The same things were measured in two ways. Each way mixes the same 10 hidden numbers, adds some noise and spreads widely along 7 directions of its own, which tell nothing about the thing.
Some things both ways: the first way, then the second way.
[  2  20  -3   9  16   4  13  24  -9   5   8  -1  19  11  11  11  -5 -14
  -8   3]
[ 17   3 -15  -5   8  -9  10  12   6  -5   9  -3   4   8  -6 -10 -17  -2
   0  10  -7   5 -11 -13  -4   0  13  -4]

[  5 -15  -9  23  -1  18 -16  -4 -25   1 -12  19 -17 -13   5  -7  -4   5
  -4   2]
[ 12 -18  20 -13  -1  18   6   2  13 -22 -17   1 -21   3 -11  -1 -23 -28
 -18 -13  -7  -6   8  20   3  10  11  17]

[ -2   6  13 -29   4 -12  -1  20   6   1  -1 -18 -16  12 -11  32 -19  -3
  28   5]
[ -2  -6  -4 -28   7   7  -2 -11  -6  -8 -17   1  -6   1  -7   5   4  -1
  -5  18 -14  -1  20 -27  18   2   0  12]

[-21  22   7 -14  -9   2  14  21 -14 -18 -18   5 -37  38 -17   0 -18 -20
  -4   8]
[-12 -28 -10  -2 -18  17 -16  21   1  17 -12   6  23 -25   5   3 -11  -4
  -1   3  11  -6 -25   7 -13  13   2  19]

[-15 -56 -12 -14 -28 -41  -4 -24   8  -1  -2 -10  -7  -4   8 -13   3  31
   7 -27]
[-37 -12 -15 -14 -13   5  -3  -2 -21  19  -5  -1   8 -42 -18  -6  13 -11
  34  18  -8   2   6  10  -4   1 -14  11]

[-27  27  -2   0   8   0  -7  -4  -4   3  -1  -7 -33 -32 -14  -1 -20  -8
   6  21]
[ 29  -5  16   1   3   8  10  30  10  -7  -2  -1 -14  38  10   8 -17 -16
   1 -25   4   7 -34  20 -14  37  39  -5]

[ -7   8 -11 -19 -13 -15  12  -5 -12  -2  20   6 -13  22  -3 -24   3  10
  -8   6]
[  2  -4 -11  13  10  -2 -10   7  -2   2   1  12  16  -8  10  19 -11  11
   7 -12   3  -3  -5  -2 -14  -2   8  -6]

[ -3 -13  -4  18  -7  -3  21   2 -19  15  17  12 -10  41  24  -1  -5  17
  -5 -26]
[-17  10   0  16  14 -27  -7   9 -15  -2  -6   0 -10 -14 -27   9  -2   7
  25   5   1   2   0  20  -2 -23 -10   0]

[  6 -28 -10  24  -1   2 -12  -2  -7   5   5   5  13  -4   9   7  -1   9
  -1  -2]
[-17  17 -23  10  22 -10   9 -17 -11  14 -15  -8   3 -31 -40  17 -38 -11
   2 -13   7  12  15  16   7 -23 -15  17]

[ 18 -15   1 -32  -7   6  -9   5  10  -4  28 -24  18  12   1  -4  28  14
 -20 -27]
[-22  -5  18 -14  13   7   7  11  -8   9 -13  -8   1  -6   7   2 -17 -34
  24  -5   1 -11  12  26 -14 -18  13  -5]

[ 12  12   5 -17 -12  12 -13   3  14  -3  17  14   5  -7 -16 -10   7  -4
 -25   5]
[ -4  -2  -3  20   3  30  -5  13  -8  18 -12   1  15 -12   6  22   4  10
 -11   5  15  -6 -20  -9  -4  11 -14   8]

[ 33 -30   0  26 -17  17 -13  -3  20   4  -4  14  30 -37   4   2   1   4
  -8 -14]
[ -4  14 -23 -26  -2  17  -1  -1  -5  -3  -9  -5  17  18   4  19   0   6
 -29 -27  35 -10 -11 -21  10   4  27   8]

[  3  40  16   6  -3   6  31  38  -1 -12 -14   7 -22  70 -20  10 -23 -15
  11  28]
[-18  20  -5  20  12 -14 -18  -9   0   2  -6   8   9  -4  14   9 -10  15
  13   6   6   9  19  -8  20 -27 -18  -4]

[ 36 -41 -19  -2  15  -8 -18 -10 -12  14   8   0  32  14  27 -13  27  27
  12 -29]
[-12  22  -9 -19  -2 -12   5 -20 -13  -6  -2   0  28 -22   0  -1   7  -3
 -28  26 -13   5  13 -10  14 -13   2  -2]

[ 26  29  -4  21   1  38   8  38 -15  -1   9  23  31 -14  -7  18  -1 -19
 -36  -7]
[ -4 -12  18   0   6  31  22   2 -17  23 -25 -15  -9 -16 -39  11 -23 -17
  22   2 -11  11  -6  10  -7  14 -11  10]

[-22  33 -10 -23  32   1   9  -7 -42  14  -4 -13 -39   1  14   8   1  -8
  21   8]
[-13   0 -14  -8   7 -19  -6  -5 -13  -9   6   6  20 -17  18   7   2   6
 -17  -5   6 -13  22 -14 -16 -28  18  -5]

[  4  24  -6  14   6  11  11   0 -11   7  17   8   3  11 -12  -9  -7   1
  -6   7]
[ -6  18   3  15   3 -18   0 -17 -16  15  -6  -5   9   0   1  10   6  11
  15  -1  -4  15  -4   4   5  -5  -8 -12]

[  7   9   2   1 -20   7  31  -6  -7 -12   7   7  -6  48 -14 -11 -10   1
  -6  -7]
[-28 -18  36 -16 -41  20   6 -25 -27  10  -4 -16  13 -21  23 -18  35  -8
   1  13 -12  -2  15 -15 -13  14  -4 -16]

[-16  10   3  42 -13  17  37 -18  27  -2  -5   5  25  37 -28  28 -55  -4
  12  -7]
[  3  14  -9  27   8  -1 -10   5   2 -16   0  10 -12  -8   1  11   2  17
 -16  28  -7  20   6 -14  18  15 -19  15]

[ -6   4  11  35 -11   0  25  30  -5 -15 -14   7 -15  35 -13   9 -29 -10
   3   4]
[  8  -7  -5  -5 -11  -7   2  -2  -2  -8  -5   2 -19  11 -17  -9  -3   6
   9   8 -11  21   1  -7  14  14  -2  10]

[ 30   7  -5   7  23  10 -15  24 -33  -2 -14  15  -1 -13  18 -13  34  -9
  -9  14]
[ -2  -1  -4 -40 -13  -9   4 -25   5 -17   2  -4   2  18  15 -22   6 -14
  -6 -12  -2 -14  28 -11  12 -17  20  -7]

[-14 -12  -7  -2   2 -35  -1   7  11   3 -55  -6 -20 -18  10  -2   2   2
  29   7]
[  2  -1 -15  -7 -14  30  11  -3  -3  -3   9   7  -4 -20 -16   2  19  -3
  13  18 -16   5  -2   1   2  26  -8   4]

[ -5 -14   7  14 -21  -9  -3 -10   9   4  -6  -6 -20  15   4 -28  -4  18
   6   2]
[ -8  18  10  16 -26  11  10 -45 -21   4   5  -8   9 -11 -15   4  26  17
   9 -19  -3  12  11   1   5   3 -18 -19]

[  0 -30  13  -8 -25 -14 -10 -22  44  -9  20 -32  25  14 -12 -18  -5  19
  -5 -10]
[  2  16 -21   4   3  -8  13 -18  -8  10   6  -3  11 -18 -13   5   2  -2
   4   3 -13  12  -1   6   4   8  -5  -1]

[  0  14  15  -6 -27  10   1   4  24  -2 -10   3  -6  31  -5 -17 -17  -4
  -4  -1]
[  1   7   3   1 -18   1 -23   2  16 -21  10  15   9  15  24 -12  22  20
   7   7   5 -12  -4 -11  13  -8  -3 -14]

[ 21  -9  -3  47 -25  25  10  -7  21  -5 -14   0  47 -15  -7   7 -29  -9
  -1   1]
[ 13  12 -18  12  19  -9   6   6   1  -1   2   0  12   2   0  13 -13   8
 -17   1   3   4 -10 -15  -5  -2   7   0]

[ -3 -12   7 -22 -11 -34   6  15   6  -5 -30   0 -33  33  -2   9 -10   4
  37  17]
[-10   5 -24  -9   1  -4 -31 -20   6  -9  -8  13  12   4  17  13  10  25
  -3  -8  13 -14  17 -30  29 -17  -7   4]

[ -1   8   0  30 -11  20  28  -7   9   5  -3 -10  30  47 -11  17 -44   4
  15 -25]
[ 12   9 -16 -14   8   1   8   0  -4   7  -4  -2  12   8   6  10  10  -4
 -13   6  -6  -2 -16 -10   9  15   9   3]

[-16   2  -5  18  -5  10   4 -19   1  12  14 -16  18   6   0  12 -33   7
  11  -6]
[ 12  12  -4  16   8 -22  -4 -11  -5  -8   6   4   1  17  13   3   7  28
  -4   5  -5  14  10 -25   7  -9  -4 -13]

Other things, the second way, with their names:
J_916: [-11 -15   3 -22 -14  22  12  -7 -12  10 -15 -14  10 -26 -10  -5   8 -23
 -30   7   0 -12  -7   6  -4  14  -5  20]
J_145: [-11   5  -9  -7  12  25   4  -7  -3  -1 -11   2  -6 -10  -8  19   1  -9
  -8  -8   6 -10  17   7  12   3  -4  14]
J_460: [ -9  -4  11  18 -29   0  11  -6 -10  23   0 -16  10 -18 -11 -16  -7  -5
   6   0   3  21 -18   9 -13  12 -10  -3]
J_898: [ 13  14  11  35  22 -33 -17  16   8 -17  -2  11  -5   5  16   4  -5  15
 -10  30 -12   7  -3   0   8 -10 -12  -6]
J_4: [  0   6 -12  -3   5   2   4  15  13  -8   7   2  11 -11  13  -6  -9 -23
 -30   9   8 -11  -3  15  -3  -6   8   9]
J_438: [  1   5  15   7   1   0   0 -12  -1 -25  -3   4 -17  -4 -14   7  -6  -2
  -5 -16  -5   4  21  11   0  -2   3  -1]
J_131: [-14  -1 -10 -16   2 -12 -22  19  18 -26   8   9 -16   7  29 -28  19  -8
   3  40  -2 -15  18  -8  24 -19  -8   5]
J_884: [  1  -8   1 -15  -5   3  13  -7  -2   9  -5 -14   9 -13  -6 -10  -5 -22
 -19   3  -7  -6  -1   6 -10   0  -2   6]
J_302: [  6  10  34  46 -12  24  -3   7  -6   9 -10   2  -8  15   0  18  -7  21
  25  -7   2  28 -24  11   1  27 -12 -13]
J_887: [  8 -13  18 -28   4   7  10  -1  18 -14   1  -4 -16  13  -2 -19  -6 -36
  32  -7 -22 -18  17  24  -3  -4  14 -12]
J_793: [  8 -18  17  -6  -3  18   6  11   0   3 -11 -10  -4  -5  -8  -5   4 -12
  -9   8  -3 -18 -14  -2 -15   9  -4   1]
J_243: [-52   8  -1   5 -25  -9 -13   6  -6  19   5 -22  29 -31  30 -30   4 -24
  -3  24  23  -6  -6  10  -5 -18 -10  -2]
J_532: [  5 -18   4 -12  -3  -3 -17   1  11  -6 -11  -3 -10  17  10  -7  11   6
  -3   1   4 -19   1 -19  10   3  -4   4]
J_756: [-17 -29  -1 -17 -34  -7 -16  12   3  10   0  -1   4   1  30 -28  16 -13
  21   2   2  -3 -13  11  -4  12  10   3]
J_147: [ 30  -7  21   6  -7   9  -2   1   2 -15  -8   6 -21  32   1  13   8  14
   3 -13 -12  13 -14  -4   4  37  14  -4]
J_774: [-11  -1 -11 -16   9 -18   3   4  -6  -2  -5   2  22 -27   8  -3 -13 -18
 -24  20  -8  -4  12   1  -9 -14  11   9]
J_781: [ 15   1  -6   0  19  -4   1  15  14 -13   4   8 -13  19  -1  -1 -15   2
  17   4  -8   0   7  -7   4  -8   3  -2]
J_75: [ 13  -3   8  -6   7  17  -4   1  10  -9 -13   3 -25  24  -2  22   1 -12
   0 -38  11 -14  -4  23   8  20  14   8]
J_583: [ 22 -20   8 -23  -3  27   0  17  -2  -2 -10  10  10  28  36  22   5   0
 -23 -19   3 -10 -19 -16 -15  31  42   2]
J_238: [-16   4   1  28 -37  31   9   6  -5   4   9 -13   6 -27  -7 -12  -1  -2
 -22   2  26  14 -17   7 -13  18 -17   7]
J_798: [ 11  -7   5  30  11   9   1  22   1   9   6   0  10 -10  -2  12  -6   4
   5  -7   8 -13 -25  12 -34   0  -5 -11]
J_319: [-13   7  -4 -13  -1 -15   4  -6   0  -8   7  -2  23 -36 -11 -20 -11 -19
   2  32 -24   0  14   8  -5 -16   1  -6]
J_882: [ 18  -9  26  25  -6 -12 -24  22  11 -17   5  22  -5  28  48   3  12  19
   2   6 -10   4 -13   0  -5  13  15 -15]
J_461: [ 15  22  -5 -22  17  17   6  -7   2 -10 -16  -3   5  14  -7  21   5  -3
 -36   5   6 -13  -5 -14  26   3   3  10]
J_611: [ -4   0 -18 -11   3 -15 -16  12   7  10  -3  -5   6  27  32  -4   3  -1
   3  -6  22 -11 -13 -11   8  -5  14   0]
J_446: [ -3   9 -32 -13 -11 -15   3 -24  -8  18   0   4  23 -16  -4  -1  11  -2
   0  11 -15  14  -7   0  18  12  -4   9]
J_276: [ 11   3   7  -1  -9 -10 -15  -9  18 -25  13   6 -14  25  10 -23  22  13
  26   9 -12  -8  11 -13  17  -8 -10 -22]
J_174: [-14   4  11 -17   0   6  20  -2 -16  -7   3  -8   1 -23   2   0   8 -29
  -7   4  -9  -7  15  24 -15  -3  15  -4]
J_909: [ 28  -8  -1  -5  16   0   7  19  21  -9  -2   0 -19  25   2  -5 -15 -18
  -9 -11  -2  -7  -8  15  -3   5  13   7]
J_677: [-20 -15  -5 -27   5 -30 -13  10  15 -28   4   3 -17  -4   6 -28 -21 -34
  15   1  -4 -13  35  21  -1 -27  24   5]
J_425: [ -4  -5  13  14   4  -6  -6  -4  -5  -3  -3  -4  -2  -3  -3   5   2   8
   7 -10   2 -10  -1  -2 -13  -6  -4 -10]
J_45: [ 19 -16  15  11  13  10  -2  35  24 -18  -3   3 -22  14  -8  -7 -34 -10
   2  -6   5  -5 -12  10 -12   3   9   8]
J_190: [ -9  24 -29  10   0  -5   3  -3   2  -6   7  -6   3 -22 -29  -7 -14  -2
 -10  12   9  14  -4   1  13  -1 -11  13]
J_665: [  1  -3  12 -17  -5 -14  -6  -8   3 -11  -5   1  -3  16  12 -13   0  -5
   2  -4  -4  -5  12   0  10 -11  12  -6]
J_336: [  7  -4  -4   3  31 -15  -1  -4 -11  -7  -8   3  -8 -18 -17  20   9   8
 -13   9 -14 -15  13  -6  -5 -13 -11   6]
J_312: [-33   2  -5   6 -16   2  -7 -14 -13  11   3  -1  13 -37  -4  -4  18  -1
  18   9  -1  -2  14   9  -2 -11 -21  -3]
J_728: [  2   4  30  23  -5  -1  -5  38 -10   1   3   0  -2  20  22  -3  11  20
  30  23  -3   9 -29  -4 -17   3   4 -24]
J_355: [ 20   0 -10   3   6   3   4  -4  11 -16   6   2 -17   4 -40   4 -10   4
  21 -15  -8   0  -2   4   1   9   2  -2]
J_179: [ 11  -2  -9   0  10  21  14   3 -19  25 -10  -5  27  -8  -5  33   4   5
 -31 -22  20 -16 -29  -5 -22   6  10   4]
J_925: [-24  -1   8 -22   1 -16   1 -15 -23  -1 -15  -8  -2  -4  -5   7 -17 -18
   8 -31   3   5  27  15  -6 -10  28   2]
J_820: [ 16  11  -3  33  22 -19  -5   9  11  -5   8   6 -10   3 -18   5  -3  15
  25   6  -7  -2 -11  10   1 -16 -23 -10]
J_297: [  1 -13  25  -2 -15  -2  11  17   3   8  -2 -18  -1  -5   7 -24  -7 -36
  -6   9  -4  -4 -20  31 -19  13   9  -1]
J_50: [ -3  -2  24   8 -31  -2  -4 -18 -15  -5  -3  -9  16   0  18  -4  16  14
 -29 -11   7   5  -5 -11 -10   7   7 -12]
J_605: [ 37  -3  34  29  14   8  -9  12  26   1  -5   6  -7  46  26   9   0  15
  14 -11  -1 -12 -27   4   0   6  -7 -25]
J_886: [ 26  -4  -8  -5  15 -12   3  19   6  -3  -8   3  -6  22  -2   9 -17  -1
 -16   0  -9  10 -17  -5   2  18  20  11]
J_47: [-39  25   1  10  -6   1  -9   2 -11   0  -2  -7   7 -39 -15  -8  10  -8
   7  35   8  -5   6  16   9 -23 -31   3]
J_641: [ -7 -12 -33   1  -7 -12  -4  22  -1   8   6  -1   5 -15  -4  -6 -19  -5
   7   1   9  14 -21   2 -14  17  16  15]
J_465: [-28 -11   6 -26 -21 -10  -9  -2  -3 -13   5   0  10 -12  40 -33   5 -26
 -15  19  -5  -1  30  -3   0 -10  15   2]
J_888: [-17  -3 -10  23   2   4  -1  26  -4  16  10 -15  10 -17  15  -9  -4  -3
   3  21  17  -1 -16 -11 -23  -2 -11  -1]
J_398: [ -9  10 -14   5  -9 -21 -17 -17 -11   2  10   3  21  14  27  13  15  26
   3 -36  23  -3   4 -17  -6 -10  20 -16]
J_722: [  4   2 -15   3   8   4   6  11  -6   9  -2   6   3  -7   5   8  14   2
 -11  23  -6   3  -9  -4   4   6  -8   9]
J_904: [ -1  18 -28  -4  17  -1  -8  -2   4 -17  -2  12 -13  10  -5  14  -7  10
   1   5   0   9  19 -17  28  -5   3  12]
J_949: [ 10  15   7  10  -9  11  -1 -13 -10  -6  -8  10  15  13  11  15  -1  31
 -18  -1  -1  19  -3 -28  12   7   3  -7]
J_570: [-15  -1  22  -1 -10  -4 -10  24  -4  14 -10 -18  15  15  33 -15   1 -12
  -4  14  18 -10 -29   0  -8  -3   7  -8]
J_157: [  6   4   4  11  -4   6   8 -12 -14  -1  -2  -1  -6  -1 -13  12   3   9
   2  -8  -7  14   2  -6  -3  15   0  -3]
J_484: [ -5  11  12  15   6 -13  -4   7  -3  -8 -13  15 -23   4 -19   1 -22   5
  35  13 -18  33  10  21  23  -5 -10   6]
J_912: [ 14 -21   8  32  -1   2  -6  13  -2  15 -14   2  -6   9  -7  21 -19  16
   5 -34  13   4 -27  11 -19  16   0   6]
J_408: [ 48   4 -36 -12  20   1   7  12  35 -23   9  11 -15  35   1   6 -15 -11
 -30 -19   3  -9 -11   0  14  14  24  14]
J_71: [  8   8  -8  -4   3   2  14  14  -3  -3   8  -7  14 -13  -1   2   3 -15
 -33  11  -3  -5 -20   7 -18  16  14   1]
J_759: [ 26  -8  10  26  -3  39   6 -15  13 -18   1   7 -19 -28 -47  13  -8   4
  -4  -2 -22   2   4   4  -2  26 -30   9]
J_345: [-17   6   1 -15  -2  -5   5  -3  -2  25 -12 -18  21   0  10  -9 -15 -28
   7  -1   5   1  -8  13   5  -3   4   0]
J_189: [ -7  23  11  29  12   8  11  -3  -8   3   5   3   5  -7   6  26 -24 -16
   9 -28   7  14   8  36 -15  -2  14 -11]
J_558: [ 19 -15   2   1  15  20   0  29  21   1   0  -3 -11  29  36   3  -2 -18
 -17 -13  20 -23 -16   5 -12  10  11   6]
J_414: [-36   6 -31  -4  -2 -15  -7   2 -33   9  -8  16  27 -45  -3  17  -2   6
 -11   9   7  11   9  13  -2 -17   5  19]
J_445: [ 17   7 -14 -11   1  -5   2  -2   7  -9  -5   7  -2  11 -19   1  -6   6
  -1   8 -11  10 -10  -5  22   6   0   8]
J_124: [  7  -1 -13  -6  -7  -7  14 -13 -12  -6  10  -2  -6 -10 -36  -4   0  11
  20  -1 -17  16   7 -11  -6   8   3  -2]
J_621: [ -2   1 -25 -21  -1   6  16   4  -8  12   5 -13  24 -11  11   2   8 -17
 -41  -1  15 -12 -14  -8 -13   7  17   8]
J_699: [ -4  15   6   1   1   6  22  -8  -6  11  -6 -23  -5 -15 -43  -3 -19 -34
   9  -4  -5  10 -14  29  -3  16  -4   5]
J_457: [ 11   2 -49  -4  17 -33   3 -10   7  -6  22  12  -2   9   8   0 -14   6
  15 -26  -4   7  24  -7  -2 -12  21  -2]
J_38: [ -6 -32  13  -9 -27  -6 -10 -11   0   5   2  -1  20 -13  22 -20  -8 -12
  10 -14 -13  -6   5   6 -23   7  18 -10]
J_334: [-12  -2 -12 -12  -5 -23  -1 -11  -8  -3   1  -8   2 -17 -14 -15   0  -5
   6  11  -8   0   9  -7   0 -10  -2   1]
J_451: [ -6   8   5  -5   6  12   0  13   3   7  -9  -2  11   3   9   8  -6 -14
   2  -4  14 -15 -15  17   0  -6   4  -2]
J_28: [ -9  11 -10 -16  -8  10   0 -17   2   5  -7   2  -1   7  -2   3   5  -7
  13 -12   4   3   7   9  28   1  -5   3]
J_727: [-18  17  -3 -14  -6  14   6  -5 -18  23 -22 -11  11   2 -10   9  10   0
   7   5  13   2 -15   0  22  -1 -11   4]
J_869: [-12  12  14  39  -3  -2  -5  -2  -6   8   7  -2   2 -15  -3   5   2  11
  33   3   2   8  -5  13  -8  -6 -24 -18]
J_860: [ -7 -11  17  15  13  -1  -2  25  10  -2  -9  -2   1 -27 -13  -2 -37 -27
  11  14  -9  -3  -5  35 -19  -8  -5   6]

Some of these things the first way, each followed by its name:
[-33  15  14  -1  -4  -6  21   0  31  -9 -25 -30   5  -1 -13  38 -38 -25
  20  22] => J_888
[-17 -34 -12  24  -5 -22  15 -19   9 -13   4   2  16 -20  -2   1  -4  -4
  -9  -4] => J_641
[ 16 -14   5   5  -3  22 -30 -17  26  -6  -3  -9  19 -26  -3 -20  17   1
 -19   0] => J_4
[ 17 -14 -18  29  -8  29  11 -16   2   4  -9  16  56  -7  12  14  -6  -9
 -13 -22] => J_860
[-48 -24  -9   6  -9 -21   5 -20  -4  -9 -51 -18 -31  -7  -6  12 -39  -3
  38  -1] => J_756
[-26   1   2  -2  -5  15  -2 -10  -9 -10  23  -6 -13  -3 -13   1 -15  -5
 -24  -3] => J_912
[-12 -23 -14 -10   6 -39 -17  -4  -5  19  -5   9 -17 -43  29  -3  17   8
   9  11] => J_355
[ 14   7   8  -1  18  20   1   5  18  -2  -8  11  26  -7  -4  20   9 -18
 -13  -9] => J_131
[  6  -4 -13  26   7  11  -7 -23 -24   3 -22  17 -15 -33   7  -8  -6  -9
  13  16] => J_50
[-22  10  -8 -29  -3 -11 -15 -27   0  -2   3 -15 -33 -18 -16 -23  -9   4
  10  14] => J_882
[-13   8   7  -3  23   5 -10  17 -15   0   1 -13 -16  17   7   4   3  -6
  -7   5] => J_909
[ -1 -13  -6   5   6  -2  -7   2  -2   1 -12 -11   4   8   1  -3   5  11
   4 -14] => J_722
[-34  58  17  -3  12  50   9  15   9   4   9 -17  10  11 -14  46 -42 -39
 -16  -2] => J_45
[ -2 -38 -30  20  -3  14 -23 -23 -28  23 -22  -9  15 -27  29  -3  -8  25
  13 -33] => J_179
[-15  10  -1   7  17 -29   4  20  -8  -2 -58  -4 -49 -29  -4  20 -18 -18
  51  37] => J_147
[  9 -21   6 -13  -3   3 -21  10  18   6 -16 -18   4   3   6   4   4  13
   9 -16] => J_451
[ -3 -25  27 -11 -35 -20 -10  22  26 -18  -5 -18 -38  53 -17 -23  -6  23
   5   2] => J_28
[  4 -21 -24  27 -42   0   2 -35  -8  14   3  15  17  12  13 -35 -30  25
   7  -7] => J_319
[  5 -14  -1  -2   4  -3   8  -7 -12  -3   8 -11 -15 -16  -3  10   2  -1
  13  -4] => J_925
[ -5  -8 -21  19  -2 -25   0   2 -24  17 -27  31 -16  -2  30 -18  -1   7
  17  15] => J_276
[ -1 -17  -7  13  -8   4   8 -11   2   8 -10   8   6  17  -1  11 -11  15
   9 -18] => J_145
[ 21  32  16  15 -14  13   6  23  22 -10   1  22  -9 -15 -28  -4  -2 -16
 -16  32] => J_904
[ 12   9  12 -10  23   7   6  -2   4  -5  12  17  -2   7 -10   0  31  -3
 -21  -6] => J_75
[-19  -6   5  23   4   4   3   6   4 -11 -22 -17   3   3   1  11 -15 -15
   1   6] => J_460
[ -7  -3  -2  -7  12 -32   8  11 -27   5   2  12 -33  10  18  -2   8  -2
  14  21] => J_334
[  7  40   4 -22  22  13  -1  11 -21  -7   8  -2 -22  11  -9  -5   8 -17
  -2  18] => J_774
[  4  26  10  15  14  18  -1  -5  19   1 -42  -9   0 -48  -9  13 -12 -28
  19  24] => J_71
[  0  10  -3  25   1  -2  18  -1  -4 -20   2  -4  15 -14  -5 -17  10 -17
 -20  18] => J_457
[ 22  36  -6  19  18  27  23   1 -18   2  -6  38  19 -32   2  10  10 -33
 -18  13] => J_425
[ 22 -15  27   5 -27   6   5   5  52  -7 -16   2   9  15  -8   4  -2   2
   1  -4] => J_47
[-21  29  13   3   8  40   5  -5  17  -5 -12 -17  15   2 -23  31 -28 -24
  -4   1] => J_558
[  6   4   3 -13  16  -9   7   6  -7  -2  32   4  -1  13  -3 -12  25   2
 -21   1] => J_157
[ 12  -6 -19  27   9   3 -12  20 -31  14  -8  23   4  -2  22 -11   2   8
  -7  -8] => J_445
[ 11 -28  -8  25 -14   9  -5 -19   2   8 -35 -13  -1 -30   9  -9  -4  18
  23 -13] => J_174
[ 20  -5 -19  -7   3 -17  12  -4 -31 -23  -4  23  -1  -2   6 -33  34 -16
 -18  17] => J_38
[ 37  37  17 -23  22  15   2  46   1 -13  42   4  10  51 -10 -15  35  -9
 -40   3] => J_949
[ 17 -38  -7  14 -18  17  -3 -16   0  -8  10  -9  13   9   3 -24  15  25
 -22 -48] => J_414
[  8  -8  -2 -11 -26 -13 -15   7   0  -2  -6   2 -17  -5   6 -30   7  10
  -2  13] => J_887
